There are 10 hidden switches. A switch that is on adds its own fixed numbers to the row, and there is some noise. The rows also spread widely along 14 directions, which tell nothing about the answers.
In the rows, 128 means zero.
Known rows, each followed by its switches (1 for on, 0 for off):
[112  95 123 118 129 148 107 114 143 121 105  92 121  73 109 109 169 115
 134 154 106 133 111 115 135 114 118 146 165 129  85 145 113 143 145 110
 149] => 0 0 1 0 0 0 1 0 0 1
[111 125  94 114 105 103 101 122 120  97 110  97  98  91 134 112 120 100
 115 155 111 113 146 114 134 114 190 141  95 110  64 155 139 143 136 138
 128] => 0 0 0 0 0 0 1 0 0 0
[104 141 104 114 104 102 129  95 155 134 144 100 102  84  96 148 119  99
 110 169  84 143 137 126 183  95 117 129 152 107  48 106 141 138 140 146
 159] => 1 0 0 0 1 1 0 1 0 0
[122 133 136 124 161 157 118 128 137 122 132 124 145 105 121 134 164 150
 177 155  92 115  93 149 109 128  74 153 147 145 110 115 137 149 145 129
 114] => 0 1 0 0 0 1 1 1 0 1
[119  83 144 118 102 115 112  97 140  98 142  93  93  77 124 113 164 127
 136 123  92 137 113  93 112 134 114 113 180 132  82 120 131 129 161 136
 159] => 0 1 1 0 1 0 1 1 0 0
[190 165 131 112 114 102 141 137 134 125  92  83 124 108 143  72 164 129
 109 109 116 140 120  75 104 108 154  82 159 155 140 180 107 161 229 162
 159] => 0 0 0 0 1 1 1 1 1 0
[115 108 157 123 154 169 151  99 124 104 156 119 114 104  59 164 158 124
 140 157  94 131 149  70 117 158  94 180 221 128 122 114  93 121 143 125
 176] => 1 0 1 0 1 0 0 0 0 1
[187 170 155 127 154 169 175 139 141 137 132 101 170 133 118 129 132 131
 116 121 135 128 149 110 135 104 142 120 166 148 115 133 103 117 160 112
 159] => 1 1 0 0 1 1 1 1 1 0
[101 107 130 110 110 177 142 158 144 124 115 103 127  66 102 179 132 166
 126 151  97 101 157  98 213 114 132 163 190 134  61 114  98  91  73  56
 129] => 1 1 1 0 1 1 1 1 0 1
[118 142 122 158 119  85 106 138 109 119 125 142  82  83 164 149 100 138
 127  85  59  94 142 160 147 159 157  84 143 112 158 123 155  93  66 151
 133] => 0 0 1 0 1 1 1 1 0 0
[107  79 149 139 127 154 130 131 124 103 138 141  90 118 135 121 160 105
 143 140  95 133 132  94 125 115 140 190 157 116 103 131 106 170 171  96
 115] => 0 0 0 1 0 0 0 1 0 0
[145 127 144 160 129 120 122  86 110 134 137 129 133 118 124 121 150 138
 133  94 111 122  94 132 112 133 105  97 183 122 104 153 169 113 152 140
 176] => 0 0 0 0 0 0 1 0 1 1
[ 86 105 110 152 144 130 110  89 126 141 130 132  96  55 111 158 140  66
 117 132  74 137 137 180 176 147 117 133 188  74 145 113 142 103  67 137
 176] => 1 0 0 0 1 0 1 0 0 0
[103 120 117 129 126 143 141  85 142 145 134 119 136 110  80 153 209 146
 129 142 152 114  90  85  99 115  46 131 248 143  49 151 132 132 141 114
 165] => 0 0 0 0 1 0 0 0 0 1
[109 127 111 131 134 150 128 138 118 126  86 120 126  92 105 136 163 138
 139 144 115 105 117  88 125 126 116 154 200 147 116 150 111 133 139 110
 119] => 1 0 1 0 0 0 0 0 0 0
[169 126 133 124  99 135 153 124 101  82 122 104 104 123 151 100 121  99
 144 138  77 141 154 114 156 134 178 129  80 118  65 168 168 144 211 165
 152] => 0 1 1 0 1 1 0 0 1 0
[124 145 105 131 147 157 151 134  71 100 112 127 120 112 114 172 152 120
 141 149 118  82 163 108 124 175 132 156 136 115 101 167 158 132 122 160
 159] => 1 0 0 1 0 1 0 0 0 1
[113 118 127 110 137 156 154 137 168 106 141  91 136 112 117 155 150 160
 124 148 156  76 150  84  93 146 107 118 161 163  47 131 107 103  95  89
 145] => 1 0 1 0 1 0 1 0 0 0
[148 160 140 134 124  85 121 120 110 105 136 115 114 123 144 130 122 152
 121  94 105  85 114 101  64 146 156  97 172 145 129 134 147 102 139 161
 124] => 1 1 0 0 1 1 0 0 0 0
[147  99 195 114 148 194 140 104  94 106 147 121 149 146  78 129 145 161
 132 116 104 110 118  62 119 110 136 176 175 134  98 116  85 153 179  70
 170] => 1 1 0 1 1 0 0 0 0 0
[117 132 134 126 140 123 147 127 135 117 145 146  97 111 129 146 141 133
 114 116  89  94 145 113 107 153 105  95 144 120 145 128  83 139  90 137
 167] => 0 0 1 0 1 0 1 0 0 1
[147 153 131 120 141 161 190 117 129 111 153 129 128 137 108 150 115 100
 130 156  98 122 177 116 152 140 107 114 103 124  85 122 122 139 141 156
 182] => 1 1 1 0 1 0 0 0 0 0
[112  95 134 112 101 111 110 120 162  95 150  74  97  77 140 130 109 134
 114 147  91 107 145 113 148 135 156 131 121 118  54 113 150  99 114 108
 147] => 1 0 0 0 0 1 1 0 0 0
[136 110 121 108 111 131 114 134 118 106 103  93 107  71 130 113 147 115
 110 117 120 111 144 109 128 127 180 111 147 113  99 148 102 122 120 132
 163] => 0 1 1 0 1 0 1 1 1 1
[118 151 133 118 143 117 109 107 131 112 150 108 138 104  95 140 116 131
 143 157  77 123 101 141 121 112 136 155 132 126  96 108 131 138 154 139
 118] => 1 1 0 0 1 1 1 0 1 0
[135 133 150 125 118  85  92 103 137 107 156 115 111 131 150  96  93 150
 122 106  77 105 103 139 103 112 149  87  96 132  93 124 143 135 146 134
 138] => 0 0 0 0 1 0 1 0 0 1
[114 110 123 111 101 129 152 140 124  85 140 119  83 102 143 159 127 140
 122 131 110  79 176  83 120 170 135 106 132 125  68 125 124 108  97 140
 160] => 1 1 1 0 1 0 0 1 0 1
[143 129 140 123 119 120 125 124 137 116 135 104 117 113 127 116 125 130
 107 124 126 120 144  91 119 107 159 118 154 132  89 136 113 124 141 120
 152] => 0 0 0 0 0 0 1 1 0 1
[154 151 141 139 145 104 131 109 122  94 145  86 114 102 108 136 114 115
 142 129  93 136 157  90  88 178 146 125 199 158 148 146 159  73 159 186
 145] => 1 0 1 0 1 0 1 0 0 1
[154 158 135 140 110 128 206 142 132 103 161 163  86 167 151 137 106 105
 132 138  76 138 190  90 155 132 115 107 101 135  99 148 118 159 180 163
 150] => 0 0 1 0 1 0 0 1 0 1
[116 147 129 108 135 131 133 131 155 121 142 107 121 103 102 151 112 134
 114 157  95 102 145 114 146 119 129 139 138 123  92 105 106 124 107 116
 142] => 1 0 0 0 1 1 0 0 0 0

New rows. What belongs after each?
[131 155 123 123 155 113 106  85 115 122 138 100 134  98  89 136 108 108
 122 136  95 123 130 147 123 136 136 115 145 115 122 123 146 112 124 169
 176] => 1 0 0 0 1 0 1 0 0 1
[ 99 100 109 128 143 125  97 130  85  77 103 115  86  74 128 141 164 113
 135 131 111  81 143  98  64 193 168 155 162 117 149 153 118 121 100 156
 141] => 1 0 1 0 0 0 1 0 0 1
[102 135 104 129 119 126 130  98  99 107 143 140 114 116 114 165 136 147
 165 147  92  92 123 136 129 161  77 121 123 117  55 131 192 126 122 163
 146] => 0 1 0 0 1 0 0 0 0 0
[133 176 162 140 187 107 130 150 181 134 190 134 132 147 133 143  83 125
 115 118 138  88 146 140  41 120 139 118 147 146 155  84  86 103  70 132
  96] => 0 0 0 1 0 0 0 1 0 1
[133 132 123 107 149 133  85 134 127 114  90  86 146 100 125  94 172 155
 126 131 137  91  84 108  70 105 156 141 146 148 103 151 104 155 149 105
 120] => 0 0 0 0 0 1 1 0 0 0
[144 168 117 131 137 150 167 148 127 130 121 152 129 154 145 129 119 120
 129 140 104 107 155 134 151 113 124 117  98 130 103 159 122 153 139 131
 134] => 0 0 0 0 1 0 0 0 0 1
[123 158 121 160 161 140 160 119 139 121 171 142 134 132 119 175 118 112
 160 152 108 121 156 160 128 162  94 140 149 127 102 137 175  91 109 154
 129] => 0 0 0 0 1 0 1 0 1 1
[154 154 115  79 130 126 108 127 120 116  87  49 153  85  88 100 170 152
 134 147 148 106  99  70  80 105 135 115 157 167  64 150 123 152 189 159
 143] => 0 1 1 1 0 1 0 1 0 0
[149 228  83 121 163 139 179 191 172 157 103 122 146 121 133 146  82  94
 123 173 129 115 202 150 173 108 135 109 110 148 142 137 110 111  93 156
  98] => 0 0 0 0 1 0 0 1 0 0
[136 146 149 130 125 129 137 101 145 135 164 107 145 114  95 147  87 122
 107 134 102 135 137 132 171  89 150 129 163 116  70 112 127  91 122 107
 152] => 1 1 0 0 1 0 1 0 1 1
[ 80 101 117  76  98  93  88 123 130  92 112 110  68  66 104 118 143 157
 115 158  45  87  99  76 123 124 125 133 101 110  98 103  71 196 144 133
 148] => 1 0 1 0 0 1 0 0 0 0
[152 156 146 137 137 128 155 128 123 110 143 127 129 128 137 141 134 149
 151 120  92 101 125 115  97 163 106 113 156 141 129 135 154 113 160 159
 136] => 1 1 0 0 1 1 0 0 1 0
[ 89  99 127 102 126 140 137 130 138  94 145 119  94  73 109 163 155 138
 133 156  75  91 136 107 126 162 108 143 129 108 100 105  85 147 102 122
 155] => 1 1 1 0 1 1 1 0 1 0
[135 101 159 147 131 124 133 116 122  83 166 121 103 140 155 118 136 124
 141 111 104 114 133 104  74 149 147 128 131 141  88 150 147 131 161 135
 134] => 0 0 1 1 0 0 1 0 0 1
[118 122 124 116 113  99 152 111 167 104 168 107  93 125 141 114 138  87
 120 157  96 143 143 106 113 113 121 118 102 130  63 146 128 171 185 153
 134] => 0 0 0 1 1 0 1 0 0 0
[169  93 167  88 117 153 138 156 140  79 114  54 110  95 123  81 163 134
 117 133 131 133 163  17  98 129 195 157 168 154 118 162  72 143 221 100
 148] => 0 0 0 1 1 0 1 1 1 0
[110 120 120 129 104 106 117 114 154 138 138 141  97 117 151 108 120 111
 104 128  95 117 116 150 148  82 124  93  99 101  63 118 120 166 123 121
 150] => 0 0 0 0 0 0 0 1 0 1
[110 151 133 129 131 100 126 127 125 118 156 136  96 105 103 158  94 131
 138 140  60 112 142 120 139 145 124 136 143 115 140 121 137 117 123 159
 121] => 0 0 0 1 1 0 0 0 1 1
[157 146 167 102 115 147 153 127 145 122 159  81 152 122 105 141  78 165
 106 132 110 100 151  92 170 100 146 114 121 139  42 104 134  97 127  97
 164] => 1 1 0 1 0 1 0 0 0 0
[137 122 148  87 123 133 134 121 150  94 162  85 121 119 106 131 106 166
 101 128 133  84 163  80 107 127 147  88  94 134  43 101  90 125 105 108
 193] => 0 0 1 0 1 0 1 1 0 0
[118 154 133 109 129 106 107 123 127 100 139 106 125 129  87 133  94 168
 142 149  94 100 121  85 103 109 151 147 135 156  77 119 118 130 149 126
 102] => 0 0 1 0 1 0 0 0 0 0
[104 130 131 161 131 117 126 153 134 131 137 172  94 110 161 144 126 125
 122 112  80 103 124 152 140 114 148 141 142 102 146 119  99 144  94 100
 102] => 0 0 0 0 0 1 1 1 1 0
[173 178 137 141 157 144 138 134 132 161 100 127 159 131 122  98 135 127
 125 112 126 131 113 127 127  87 117 103 178 148 150 146 113 136 160 132
 144] => 0 0 0 0 0 0 0 1 0 1
[103 116 156 120 142  97 111 115 171  97 182 123  95  95 113 128 143 127
 155 161  56 134  90 117  67 130 101 163 152 134 133  92  91 157 163 152
  97] => 0 1 1 0 0 1 1 0 1 1
[ 95  86 125  89 108 139  97 128 152 126 114  92 100  34  92 122 145 115
 103 157  96 126 129 108 179  96 148 151 154  88  99  99  68 143 106  92
 160] => 0 1 0 0 0 0 1 1 1 0
[156 144 144 112 119 112 118 147 130  91 130  83 118 106 155 120 112 146
 113 113 118  89 151 101  94 136 202 122 141 142 109 148 127  87 117 131
 119] => 0 1 0 0 1 1 1 0 0 1
[109  96 139 139 137 178 118 107 107 125 114 138 134 109 111 132 160 136
 146 135  81 125 104 133 170 114 109 167 168 121  95 142 127 151 148  79
 150] => 1 0 0 0 1 0 1 0 0 1
[141 129 136 104 120 127 166 150 177 107 148  81 100  84 134 139 130 103
  84 136 145 111 197  68 107 144 161 111 182 133 118 116  75  85  98 126
 157] => 1 1 0 0 1 0 1 1 0 0
[118  65 126 142 151 201 112 102  89 104 101 112 127  92 137 136 201 111
 146 113 135  92 124 160 120 165 127 140 156  98  57 140 161 130 105 100
 202] => 1 0 1 0 1 1 0 1 0 0
[132 135 123 111 136 139 145 146 135  99 128 108 113  91 134 138 165 135
 150 156 110 107 144 100 100 160 105 135 138 140 121 130 122 139 141 155
 134] => 0 1 0 0 0 1 1 1 0 0
[ 96 113 129 131 100 105 120 125 127 105 131 140  80  99 123 132 138 143
 149 147  29 136 107 102 165 111 121 161 147 131 104 136 116 170 174 118
  99] => 0 0 1 0 1 1 1 0 0 0
[133 141 131 122 123 106 135 124 133 104 148 111 107 109 124 135 111 148
 127 125 107 102 150  94 107 146 128  92 128 140  95 118 132 117 123 151
 155] => 0 0 1 0 0 0 1 1 0 0
[115 131 135 136 118 101 111  95 110 114 148 151 116 140 131 121 118 154
 145 112  79  94  80 142 100 112 105  95  99 125  69 114 151 160 141 144
 135] => 0 1 1 0 0 0 0 0 0 0
[162 186 149 124 200 177 147 147 168 168 115 111 200 125  89 117 138 130
 133 144 146 133 111 128 107  73 103 141 197 173 162 108  63 135 143  98
 113] => 1 1 0 0 0 0 1 1 0 0
[ 94 115  94  96 123 151 104 144 135 114  95  94 111  55 108 138 138 130
 149 182  87 117 149 133 193 131 125 157 122 117  83 132 133 131 110 118
 130] => 0 0 0 0 1 0 1 1 0 1
[118 152 125 168 158 122 166 127 161 106 187 142 105 119 142 179 128  98
 186 169  67 144 156 164 122 186  68 153 159 139 127 118 190 102 147 183
 102] => 1 0 0 0 1 1 1 1 1 1
[134 153 113 117 123 116 102 123 104 140  98 120 131  89 124 119 118 142
 120 114 102  88 107 148 138 124 133  86 118 105 116 137 142 123 107 153
 160] => 0 1 0 0 0 0 0 0 1 1
[123 154 107 170 137 107 106 111  82 125 119 133 141 126 140 146 138 159
 168  98 126  94  93 148  96 142 112 104 160 152  83 164 224 112 138 153
 111] => 0 0 0 1 0 0 1 1 0 0
[144 168 119 147 169 148 149 116 116 110 136 118 155 134 106 140 151  93
 169 169 118 143 125 134  92 119 132 179 152 153  93 153 153 140 177 165
  99] => 0 1 1 0 0 1 1 0 0 0
[ 94 149 130 145 148  88 103 103 122 116 160 140 108 127  92 148 116 110
 136 134  92 121 107 120  76 105 147 163 179 133 114 119 118 141 136 145
  85] => 0 0 1 1 1 0 0 0 0 0
[104 129 121 126 146 146 132 116 125 123 127 129 121 101  96 147 129 112
 118 144  87 116 137 129 153 117 131 140 142 114 112 120  93 148 107 112
 155] => 1 0 1 0 1 0 1 0 0 0
[146 133 186 134 180 168 159 161 185 118 184 135 140 152 143 124  98 132
 154 137  85 126 149 148 120 119 113 134 100 154 132  99  83 141 140  95
 108] => 0 0 1 1 1 0 1 1 1 1
[115 174 108 119 146 103 130 143 123 109 128 124 107 108 112 163 139 146
 127 143 119  75 144  92  71 158 135 138 167 137 139 137 110 121  98 159
 113] => 0 0 0 0 1 1 0 0 0 0
[160 141 115 136 121 111 125 139 160 128 107  76 110  79 168  89  93  81
 113 124 109 130 165 153 151 137 171  74 121 124 116 147 171  74 114 162
 149] => 0 0 1 0 0 0 0 0 0 0
[141 130 159 117 147 164 168 125 117  90 160 125 118 117  81 149 121 116
 144 166  80 140 175  70 136 143 132 182 149 130 131 120  85 135 155 140
 152] => 0 1 1 0 0 0 1 0 0 1
[128 110 141 128 151 183 182 133 141 112 138 139 109 128 122 142 181  92
 122 149 118 123 161  94 118 130 113 158 163 121 107 128  64 174 146 107
 170] => 1 0 1 0 1 1 0 1 0 0
[145 132 142 100 130 132 134 152 142 107 120  92 112  84 133 123 122 130
  96 117 120  98 170  86 114 137 175 109 154 131 147 117  73 107 103 118
 154] => 1 1 0 0 1 0 1 1 0 0
[132 179 113 134 148 144 119 128 112 134 112 105 171 123  91 156 123 156
 135 142 139 104 122 121 138  91 162 166 179 151  68 155 144 105 119  98
 103] => 0 0 0 0 1 1 1 0 0 0
[130 108 151 148 124 149 135 133 127 103 132 120 114 100 135 137 166 140
 180 137  72 150 115 105 136 133 112 176 214 157 109 145 148 118 179 118
  93] => 0 1 1 0 1 1 1 1 0 1
[133 141  93 131  98 103 121 134 100 112 107 120 105 102 182 132 131 134
 122  96 125  77 146 148 124 153 153  61 107 119  74 166 183 102  89 160
 151] => 0 1 0 0 1 0 1 1 0 1
[156 191 134 101 140 107 139 110 170 136 160 101 151 152 102 109  81 118
 110 169 102 135 125 134 134  60 127 107  73 139  48  98 114 170 182 154
 148] => 1 0 0 0 0 1 0 1 0 1
[118 101 150 124 142 146 135 151 173  92 154 112  99 101 146 127 126 135
 160 150  79 122 156 115 119 158 112 141 131 149 120 106 116 120 132 116
 112] => 0 0 1 0 1 0 1 1 0 0
[106 144 112  96 118 103 126 126 185 138 135  92 120  80  95 130 125 132
 101 171 106 116 119 101 137  96 108 116 147 130  85 117  85 141 130 124
 139] => 1 0 0 0 0 0 1 0 1 1
[117 120 116 127 113 107 107 134 155 126 104 101 107  85 157 107 144 128
 121 129  93 104 102 130 119 117 129 108 152 136  93 141 132 129 130 126
 120] => 1 0 1 0 0 1 0 0 0 1
[112 135 103 119 130  85 109 138 161 129 116 106  99  74 146 118 151 119
  96 119 135  89 120 116  70 138 136  81 156 124 137 127  94 133 103 147
 142] => 1 0 0 0 0 0 1 1 1 0
[122 137 108 134 156 158 118 127 141 130 112 113 143 104 121 127 142 122
 180 160 101 129 117 168 141 133  81 132 141 149  83 137 177 126 142 145
 121] => 0 0 1 0 1 0 0 1 0 1
